The rows of a group lie close to one hidden flat surface of 10 dimensions, which passes through zero. Surfaces can cross.
In the rows, 128 means zero.
Known rows, each followed by its group:
[161 137 119 116 115 132  62  88 179 156  48 137 132 140 134 111 111 131
 123 125] => (1)
[ 92 171 135 134 128 145 162 155 119 159 166 144  80 134 111 139 152 115
 122 184] => (0)
[101 103 160 147 151 128 120  88 143 140 121 131  95 134  75 130 106 191
 116  75] => (3)
[145 146 138 131  88 112 171 142  81 132 169 109 144 114 157 116 153 115
 132 175] => (2)
[145 147 119 150  87  99 191  56 126 128 168 116 141 101 116  95 118 186
 116  93] => (0)
[119 141 105 113 110 169 123 119 100 105 176  97 155 135 113 154 165 116
 133 119] => (3)
[142 122 127  88  86 155 134 139  85 115 188 114 162 119 153 101 127 101
 156 171] => (0)
[146 153 146 130 123 133  71  93 132 172  98 131 118 131 119  81 136 129
 143 129] => (0)
[135 145 143 185 120 115 143  41 161 134  78 157 126 124 118 114 108 129
 161  99] => (0)
[121 146 166 125 119  74  94  79 113 192 135 162 115 102  87 115 115 197
  87 110] => (1)
[136 114 155 146 145  58 174 119 101 151 139  97 146  95 148  97 106 166
 101  90] => (3)
[100 137 128 132 139 128 197 135 176 122  67 151 111 147 151 155 115  76
 119 169] => (0)
[157 151  92  83  88 154 136  98 152 106 124 109 145 155 141  81 140 108
 134 138] => (3)
[149 146 139 173  94 126 121 133  66 117 177 125 135 119 123 137 184 132
 159 133] => (2)
[118 160 113  61  78 155 195  90 149 130 159  88 116 156 115  84 138 150
  88 154] => (0)
[142 168 114 141  93 137 116 176  85 154 169 152 120 103 148 168 169  94
 126 219] => (1)
[124 125 118 107  84 169 139  35 154 121 160 131 146 129 106  99  75 159
 143 109] => (2)
[172 138  92 127 110 100  56 124 154 177 117 146 123 105 140 111  95 182
 105 122] => (0)
[104 105  86  91 160 164  87 155 162 114 135 176 120 124 119 154  73 111
 126 136] => (2)
[177 155  64 187 124 151  89 154 145  92 107 119 108 142 135 138 188 116
 163 113] => (1)
[ 74 102 151  75 124 197  94  88 158 129 122 157 125 161  78 157  88 124
 137 138] => (1)
[118 122 124 127 105 130 141  91 131 151 176 136 137  99 121 138  79 175
 115 119] => (2)
[ 96 132 103 120 167 114 199 180 136  99 141  85 135 141 149 151 146  99
 103 102] => (3)
[143 116 161 143  61 118 146 101  96 148 157  56 151 134 129 148 159 196
 110 115] => (2)
[151 160  60 138 126 126 105 166 150  94 144 142  73 154  97 123 184 166
 114 110] => (1)
[ 79 138 165 112 156 172  91 151 119 172 148 125  92 143  91 142 135 127
 119 150] => (0)
[145 105 115  74 112 124  70 139 124  99 138 192 139 136 130  98 106 122
 156 140] => (1)
[119 137 133 127 147 119 119 181 118 147 118 129 110 126 131 159 150 116
 102 155] => (0)
[ 99 167 147 142  91 142 180  87  88 164 194 117 167  95 133 160 131  97
 132 166] => (3)
[154 146 131 134  89 121 140 103  87 138 170 120 163  95 149 109 134 125
 142 147] => (3)
[110 158 177 123 119  86 147  64 130 191 116 152 115 114 103 104 105 168
  95 126] => (1)
[117 156  89 176 127 148  94 103 117 139 162 134 180 101 135 203 136  94
 156 104] => (3)
[119 122  95 115 140 141  80 131 153 152 116 117 148 120 127 188 106 146
  92 103] => (3)
[135 118 102 106 104 179  96  77 157 108 136 116 134 146  95 120 116 158
 134  93] => (1)
[105 121 114  95 150 166  86 126 119 116 164 132 122 124  78 141 134 143
 114 104] => (2)
[ 78  67 109 112 158 162 148 159 118  94 219 149 136 106 114 184  57 144
 131 110] => (2)
[135  80 138  67 150  71 123 179 117  95 122 171 150 125 171  84  79 103
 141 132] => (1)
[146  86 117 149 149 117 132 200  88  56 158 115 143 135 149 130 155 105
 174  98] => (2)
[134 161 146 167 138 121 144 155  83 101 128 130  84 150  98 105 225 107
 159 137] => (3)
[ 95 155  89 102 154 150 131 168 161 133 131 152  77 143  99 155 137 126
  87 154] => (2)
[126 120  97  61 113 149 111 161 132 144 186 107 129 123 137 109  94 160
  98 151] => (0)
[166  95 136 132 143 101 113 164  95  92 124 128 160 117 167  93 129  98
 168 115] => (3)
[129 166  90  91 135 158  43 119 144 160 130 166 105 117  87 130 141 138
  96 142] => (2)
[167 128 126 141 125  88  95 101 129  97 107 171 133 136 126  59 135 128
 176  90] => (1)

New rows. What belongs after each?
[ 95 150 143 166 133 138 129 108 106 154 153 123 137 112 104 182 147 124
 128 115] => (3)
[140 118  90 110 123 153 106 129 184  88  62 148 131 163 130 159 132  98
 132 134] => (0)
[ 92  88 156 126 146 132 133 154  63  81 209 162 142 119 104 144 122 120
 169 114] => (1)
[134 134  81 173  84 133 161 129 195 106 126 161  89 159 141 162 103 153
 149 146] => (2)
[107 145 133 144 126 155 195 114 136 134 125  65 123 134 128 138 149 123
 108 132] => (1)
[135 117 126 201 127 108 163 132 107 138 167 156 145  73 171 158  84 110
 165 149] => (1)
[124 107 108  69 102 156 133 176  91  94 179  91 156 134 134 154 154 122
 102 154] => (0)
[102 137 159 154 201  80 124 113 105 166 129 150 120  73 106 112 109 136
 104  83] => (2)
[148 132  79 109 118  94 135 149 148  90 163 196 101 136 130  90 109 145
 144 131] => (1)
[131 151 111 113 121 102 174 105 149  95 132 153  94 161 111  58 140 138
 141 110] => (1)
[135 146 117 127 118 146  98 100 184 190  66 118 121 123 138 156 104 136
  90 156] => (1)
[142  76 121 155  89 129 137 153 175 109  95 103 127 174 159 188 101 163
 137 120] => (2)
[146 166 110 166 137  74 165 170 129 125 118 122  83 135 134 117 183 142
 109 126] => (2)
[ 99 115 100  70 133 140  89 143 186 131 114 187  95 154 102 153  79 150
 101 140] => (1)
[148 130  87  82 136 111 180 140 140  79 154 107 132 135 145  56 121 125
 121 106] => (2)
[157 144 144  87 134  94  71  98 156 136  37 135 118 166 111  62 154 134
 118  97] => (1)
[153  88  87  85 133 109 121 175 167 103 116 104 140 138 162 120  91 156
 100 106] => (2)
[121 151 113 170 135 148 134 143 141  76  74 153 102 165 101 180 213  78
 146 137] => (0)
[ 93 100 113  95 150  95 178 125 177 104 147 179 104 141 115 110  50 160
 117 102] => (1)
[134 132 106  72 164 104  85 165 157 180  89 140 128 101 150 126  89 127
  59 150] => (2)
[109 143 151 133 127 107 217 104 164 141 100 145  97 135 142  89  92 122
 123 155] => (3)
[146 139 144  76  93 117 153 102 111 135 127 104 154 134 150  73 129 118
 120 153] => (1)
[163 132  95 153 115  92 103 173 105 121 112 136 142 104 139 196 182 141
  88 143] => (0)
[128 140 108  97 140 124 154 172 154  92  98 151 100 165 146 104 141  82
 138 161] => (1)
[111 136 174 175 141 152 129  91 114 159  95  85 140 121 116 155 151 115
 133 111] => (1)
[139 147  92 100 143 116 133 181 160 130  81 116 126 150 167 137 147  83
 103 156] => (3)
[106 133 166 175 124 106 135 123 111 175 141 105 108 117  99 184 148 192
  90 109] => (2)
[107 113 106 191 145 135 150 171 139  88 164 167  91 140 116 181 127 127
 163 120] => (2)
[112 136 114 107 192 137  99 146 125 114 123 169 122 111 114 103 122  75
 139 127] => (2)
[149 172  81 107 148  89 140 181 131 144 130 166 110  97 162  91 129  97
  98 177] => (2)
[138  82 116  85 135  92 162 150 134  81 148 158 153 122 172  79  59 119
 153 115] => (1)
[ 97 107 129 105 143 137 179 179 139  98 158 135  90 148 120 134 111 137
 113 145] => (3)
[145 156 145 166  62 154  64  80 109 174 137 139 130 123 101 173 163 158
 142 156] => (2)
[139  94 125 140 137 144  92  65 140  98 106 120 184 127 136 116  92 111
 178  60] => (3)
[101 153 166 133 132 127 111 153  87 193 133 150 124  91 131 182 139  96
 103 200] => (2)
[151 135  87  57  58 160 157 103 154 112 164 107 147 143 152  89  99 139
 120 164] => (2)
[114 180 150  58 126 166 136 116 115 149  96 106 125 154 118  89 186  62
 106 190] => (2)
[152  94 110 144 111 160  75  94 104  98 178 111 165 112 110 131 115 162
 160  74] => (1)
[147 138  77 164  80 141 170 132 183  77 127 130  87 190 125 132 151 155
 159 122] => (2)
[128 107 127  96 145 112 104 134 146  95 109 164 120 154 117  97 111 125
 140 104] => (1)
[145 142  91 120 114 153 146 117 138  74 128 119 158 151 154  97 147  64
 179 121] => (3)
[119 115 126 159 112 143 195  84 155 137 149 124 152 100 165 136  48 120
 144 137] => (1)
[124 112  70 119 158  95 150 181 186 123 147 150  92 122 149 128  62 171
 100 116] => (0)
[110 106 119 146 180  96 114 145 159 120 104 142  94 136  97 141 114 172
 107  66] => (1)
[131 140 121 169 120 139  78 178 123 139 120 142  97 144 112 201 177 137
 124 151] => (2)
[108 118 115 113 157 105 208 146 162  75  95  88 112 162 119 134 154 137
  87  85] => (0)
[134  77 134 160 165 130  84 121  89  80 148 104 179 115 119 141 129 131
 169  29] => (3)
[114 132 141 156 140 126 159  72 169 142 129 163 107 126 127  81  56 131
 169 109] => (0)
[112  96  99 113 144 143 115  99 180 114 111 126 156 135 133 149  64 128
 133  80] => (3)
[143 143 161  74  93 121 101 110 101 164 110 121 156 120 143 102 136 114
 110 170] => (1)
[150 138  93 182  97 127 112 115 106  94 161 151 134 110  95 189 179 159
 131 106] => (0)
[148 171 139  97 145 117 105 115  88 136 110  77 124 138  92  63 224 136
  95  93] => (2)
[167  96 145 138 142  71  78 183 114 152  77  90 152 118 170 146 141 152
  98 107] => (2)
[144 172 129 199 112  84 186  88 138 174 126 130 123  86 159 119 108 140
 126 139] => (1)
